The rows come from 4 hidden closed curves, with some noise, and rows from the same curve form a group. Each curve winds through 8 dimensions. The rows are also pushed far along 4 directions, which tell nothing about the answers.
(in the rows, 128 means zero)
Some rows, each with its group after it:
[122 146 102 138 153 118 149 122 134 142 119 118 134 126 131 130 138 137] | k917
[120 116 155 125 153  95 138 132 121 152 128 103 127 118 129 125 137 112] | k787
[ 95  72 122 146 165 168 150  84 102 175 131 155 120 134 156 166 154 151] | k917
[130 155 123 158 115 123 110 159 103 166 125 161 150 162 124 123 162 141] | k814
[134 203 114 141  81 152 154 151 168 113 113 147 156  88 139 121 132 138] | k814
[122 191 132 112  96 109 123 147 148 122 164  76 125 119 111 111 122 139] | k917
[147 189 116  96  65 105  62 142 117 114 106 131 190 142  92 120 143 165] | k814
[119 130 139 112 139 150 137  81 157 110 102 106 126 104 127 140 107 112] | k787
[133 104 138 159 131 180 137 102 143 108 135 145  91 137 138 143  96 117] | k787
[133  68 168 104 160 212 214 150 138 128 140 150  74 152 160 120 119  80] | k917
[127 134 113  94 118  62  62 114  98 139  92 111 187 128 100 139 147 152] | k787
[119 143 127 140 150 194 167 152 136 141 160 126  92 148 133 132 146 122] | k917
[ 98 135 145 165 118 207 168 103 169 122 122 142  86 117 156 147 105  74] | k236
[130 176  74 148 102 161 119 164 106 160  78 187 158 158 120 108 160 105] | k787
[117  65 219 105 146 101 144  85 138 107 169  57  92 116 135 138  75  94] | k236
[135 111 105 111 114 141 138 128 149 113 126 139 106 132 131 135 122 135] | k236
[141  62 159 140 178  89  96 136  77 157 179 131 111 159 124 127 126 154] | k814
[165  86 152 146 152 105 126 167  95 158 137 169 148 159 136 141 150 162] | k236
[155 160 114  77  89 106 118 180  99 129 123 130 170 156  99  86 150 135] | k236
[133 148 111  84  78  94  96 147 111 103 110 132 165  93 119  98 136 131] | k917
[159  96 134  92 115  69  97 166 106 143 144 126 133 180 112 133 127 158] | k236
[103  82 123 137 122 102  93  83  91 131 124 152 133  85 146 119 130 147] | k917
[115 105  94 174 149  94  93  70  90 153 122 146 140 125 134 134 119 173] | k787
[140 138 142 122 131  80  99 115  98 134 146  95 137 135 111 108 105 163] | k787
[158 106 173 128 139  65 107 138 125 102 153  97 143  92 128 135 108 153] | k236
[126 145 106 131 109 152 156 113 159 107  80 139 121  95 140 122 130 110] | k814
[ 96 111  81 169 108 123  74  66 108 121  80 171 159  94 139 158 147 140] | k814
[110 125 181 129 143  91 105 101 119 112 194  62 107  95 122 110 107 140] | k787
[106 138  97 123 138 142 141 146 103 159 142 140 128 147 129 106 157 127] | k787
[140 179 115  93  78  42  97 143 155  89 100  94 171 113 106 102 105 106] | k917
[138 116 160 145 142  99 102 138  84 147 162 120 127 129 123 114 121 148] | k236
[166  86 163 106 157  67 103 170  86 136 172 114 141 153 115 118 127 165] | k814
[153 165 109 139  90 102  76 147 131 120 113 146 154 118 117 141 133 174] | k236
[116 179  67 154  93 167 167  99 192  94  58 164 129  96 143 115 108  71] | k917
[ 97 128  77 178 101 131  73  83 125 129  87 181 156 111 133 167 162 139] | k787
[116 174 116 122  88 155 122 115 169 110 131 102  88 101 125 125 106 129] | k236
[140 165 114 131  96 166 110 134 144 112 108 158 129 103 118 113 137 135] | k814
[134 122 126 156 122 150 115 108 126 148  87 175 150 140 129 150 143 140] | k917
[108 116 175 163 132 216 165  33 171  94 137 114  69  75 154 133  67 119] | k814
[126 154  87 105 102 145 151 165 159 128  97 141 137 170 125 144 158 103] | k787
[104 144  97 107 102 119 120 137 129 147 118 123 128 139 124 132 147 123] | k236
[122 117  98 146 132  91 131 119 135 135 102 155 135 140 139 124 132 115] | k917
[142 142 155 110 107 158 126 124 139 110 131 124 134 139 121 127 116 144] | k814
[147  77 239  91 185 149 155 159 147  96 200  54  59 153 128 133  98  98] | k814
[130 140 134  73 114 119 107 151 122 114 126  91 165 124 109 144 141 130] | k917
[107  82 106 178 176 201 158 101 145 140 140 164  65 128 161 168 137 133] | k236
[122 169  77 114  90  87 104 153 121 133 115 138 185 128 117 127 132 131] | k917
[140 150 139 125 139 146 153 129 152 114  92 113 121 133 129 124 127 113] | k814
[ 95 109 132 149 146 118 104  88 102 131 159 114 111 113 137 124 125 141] | k917
[132 142 129 139 131 167 132 156 108 153 113 155 126 159 122 113 139  98] | k787
[144 138 142  62 132 149 173 179 163 126 171 111 116 160 118 128 133 133] | k814
[153  75  93 168 187 207 192 195 123 167 115 237 124 197 164 172 195 132] | k236
[157 102 195 109 191 123 155 147 132 129 155  67 102 154 115 137 125 129] | k917
[122  96 137 112 143 115 110 115 127 143 171 132 129 122 124 149 132 170] | k814
[105  77 107 170 161 194 211 102 170 129 134 159  53 120 173 147  99  80] | k236
[102 115 157 180 128 144  83  39 149  77 134 110  95  28 140 140  86 127] | k814
[136 140 100 149 100 102 113 141 128 121 121 132 127 152 121 130 114 121] | k787
[132 120 114 108 143 136 125 140 103 142 130 146 138 115 125 109 140 137] | k787
[103 163  75 188  93 153 137 105 158 129  80 181 136  92 152 142 115  99] | k236
[125 141  52 134 102 153 139 174 117 148 114 194 139 145 134 119 171 127] | k787

New rows, each followed by its group:
[152 195 109  83  82 121 115 173 114 123 106 125 180 113 109  97 153 163] | k917
[100 106 116 186 160 182 163 112 120 186 157 171  92 168 154 152 149 142] | k917
[174  74 158  80 194 139 218 228 101 160 162 136 123 229 131 107 157 112] | k236
[126 112 132  79 120 112 152 170 110 138 139 139 131 171 137 102 141 118] | k917
[158 115 134 114 138 125 124 143 119 132 122 146 145 126 123 128 133 158] | k787
[117  92 105 130 139  94 116 114 124 113 165 116 119 127 134 144 122 148] | k787
[114 102 143  99 119 103 133 122 113 121 144 118 121 117 140 102 119 123] | k917
[147 163  79 117 119 117 121 159 134 119 122 147 170 166 114 132 151 166] | k787
[127 188  80 176 118 166 130 114 150 122  76 176 157 114 129 122 134 121] | k787
[105 143 101 136 111 115 133 138 136 140 148 134 122 119 133 122 130 113] | k814
[129 148  68 143 112 141 128 169 117 133 121 183 160 155 134 125 151 122] | k814
[134  87 137 126 133  70 116 112 126 122 149 105 108 122 132 136  92 136] | k236
[134 158 101 112  92 141 135 158 151  94 147 128 125 107 123 112 128 127] | k787
[152 145 136  75 129 106 126 203 147 106 161  85 114 161 111 136 136 136] | k236
[116 112 150 144 161 138 132 139 106 146 156 125 118 111 139 131 150 137] | k236
[117  78 175 155 171 122 146 114 138 120 170 113  93  98 146 146 122 108] | k787
[ 97 184  68 152  72 220 150 113 161 122  76 174 113 108 136 118 138  84] | k787
[102  50 115 174 167 197 135  42 103 158 109 171  80 130 153 160 108 126] | k787
[121 138 133  94 119  93 144 154 132 160 148 110 141 160 122 129 145 139] | k814
[ 99 177 106 146 111 163 143  99 141 119 137 123 115  82 131  93 122 119] | k787
[110 121 176 140 161 150 143  92 158 130 179  98  91 108 135 147 103 139] | k814
[135 172 116 127 104 151 118 168 116 138 103 149 144 147 113 106 141 102] | k787
[133 146  88 162 114 163 141 123 135 100 108 167 135 113 133 109 106 106] | k236
[108 117 125 115 132 147 153 111 147 135 113 129 130 154 137 154 125 101] | k917
[134 146 120 103  93  50  45 135 107 123 148 126 203 110 106 151 152 199] | k814
[101 116 122 125 116 159 165  91 144 112 124 139  97  84 158 101 107 103] | k917
[112 140 145 167 115 129  75  89 106 126 119 129 131  88 122 120 111 119] | k787
[115  97 123 162 141 107 117 137 114 151 127 156 136 146 145 160 134 116] | k236
[118 206  69 163  99 159 138 121 158 117  66 154 150 103 128 108 121  90] | k787
[149 134 170 124 132 120 117 139 115 111 148 107 109 118 119  92 121 139] | k917
[130 138 143 130 134 219 252 149 167 122 128 130  79 175 156 101  96  65] | k814
[169 179 134  75  63  47 106 222  99 122 128 109 201 162 102  94 143 149] | k814
[129 102 141 157 140 123 146 128 140 121 154 113  86 161 138 142 101 107] | k787
[138 141 195  37 138  95 188 196 158 145 192  42 104 195 108 114 120 109] | k814
[143 145 144  95 152 212 244 172 189 122 105 117  65 166 143 106 130  64] | k814
[147 143 118 122 101 118  89 188 112 120 131 157 145 166 110 116 155 118] | k917
[135 125 120 107 138 130 127 166 126 147 154 156 161 165 127 157 164 166] | k814
[127 140 162 120 119  70  79 110 116 108 138  79 154 123 110 131 102 132] | k236
[112 194 113 141 110 162 132 116 173 128 130 133 127  99 125 128 128 136] | k814
[140 152 182  82 122  85  98 132 121 125 129  76 156 108 103 112 126 140] | k787
[115 195 100 143  83 199 145  72 172 120  90 151 118  94 127 107 110 129] | k814
[159 168 124 123  92 105  86 163  96 135 107 160 175 145 108  98 147 161] | k917
[146 197 138 116 108  98 114 120 157  94 105  71 156  93 100 117  99 126] | k917
[113 136 136 131 119  87  78 123  97 138 158 111 145 151 116 129 129 148] | k917
[111 148 120 148 138 161 147 137 132 148 161 125 104 142 131 134 145 136] | k917
[111  58 148 131 200 174 174  91 113 175 118 140  93 162 148 153 134 111] | k787
[109 138 121 132 115 144 143  92 141 145 118 140 145 136 137 145 131 148] | k814
[127 180 129 146 112 129 129  90 147 119 106 108 136  64 128 114 114 153] | k236
[128  80 140 141 158 209 201 121 145 159 134 155  68 174 152 147 130 120] | k787
[144 146 135 123 105 134  86 137 125 116 124 136 132 111 112 118 134 148] | k814
[144 164 105 125 122 245 188 174 172 126 102 185  93 156 132 113 153  95] | k814
[151 180 114  40 109  72 137 189 151 103 122  68 155 175  92  97 118 105] | k814
[125 146 130 130 117 180 135 100 142 142 118 148 115 147 121 124 128 139] | k814
[164 159 114 116 126 138 145 166 135 111 109 143 151 146 123 112 127 138] | k814
[132 124 136  93 148 147 166 148 162  93 123  94 108 132 126 128 123  79] | k917
[113 135 125 114 155 141 148 131 141 114 144 116 129 109 130 120 134 111] | k787
[133 142 134  90 127 160 173 143 174 113 161 119 117 117 133 132 118 137] | k814
[149 109 105 138 138 147 130 127 114 148 105 183 145 127 133 136 144 160] | k787
[145 164 149 110 102  70  93 155 117 115 146 102 134 129 110  84 131 148] | k917
[133 148 150  99  84  25  83  83 120  90 140  49 145  71 106  85  63 141] | k814
[ 93 127 120 145 115 151 139  84 154  91 153 101  95  43 144 130  86  94] | k917
[143 137 125 119 134 147 155 195 117 165 122 166 137 157 126 117 174 118] | k787
[111 119 159 145 134 123 139  92 148  91 177  82  90  83 140 116  65 105] | k814
[106 141  92 136 105  73 103  82 126 125  88 124 170  96 128 131 122 128] | k236
[135 159 137 142 116 130 140 147 143 141 138 141 142 107 137 132 141 157] | k814
[137 143 138 150 113 129 114 114 111 143 116 156 140 126 130 104 120 154] | k917
[103 111 128 115 148  97 125 109 129 136 149  85 102 121 129 138 119 128] | k236
[118 139 151 170 119 106  94 116 106 146 140 131 142 121 132 134 133 149] | k814
[117 143 127  78  91 106 104 114 153  84 152  83 144 106 112 132 103 129] | k814
[107  99  68 162 175 172 163  91 137 160  94 180 101 143 147 136 143 116] | k814
[134 154 121  71  94  60 130 200 123 139 146 110 185 165 117 133 159 144] | k814
[101  88 146 138 127 113 131 120 127 139 175 124  96 147 139 141 108 103] | k917
[116 163  89 143  90 149 116 144 145 107 121 155 122 111 126 112 142 104] | k917
[123  76 132 143 140 104  82  80 112 116 126 123 123 128 126 161 102 134] | k787
[107 148 125 146 113 119  92  77 147 116 146 125 148  73 129 150 115 166] | k814
[110  96 182 127 137 123 107  71 120  87 166  74  93  70 135 111  71 112] | k917
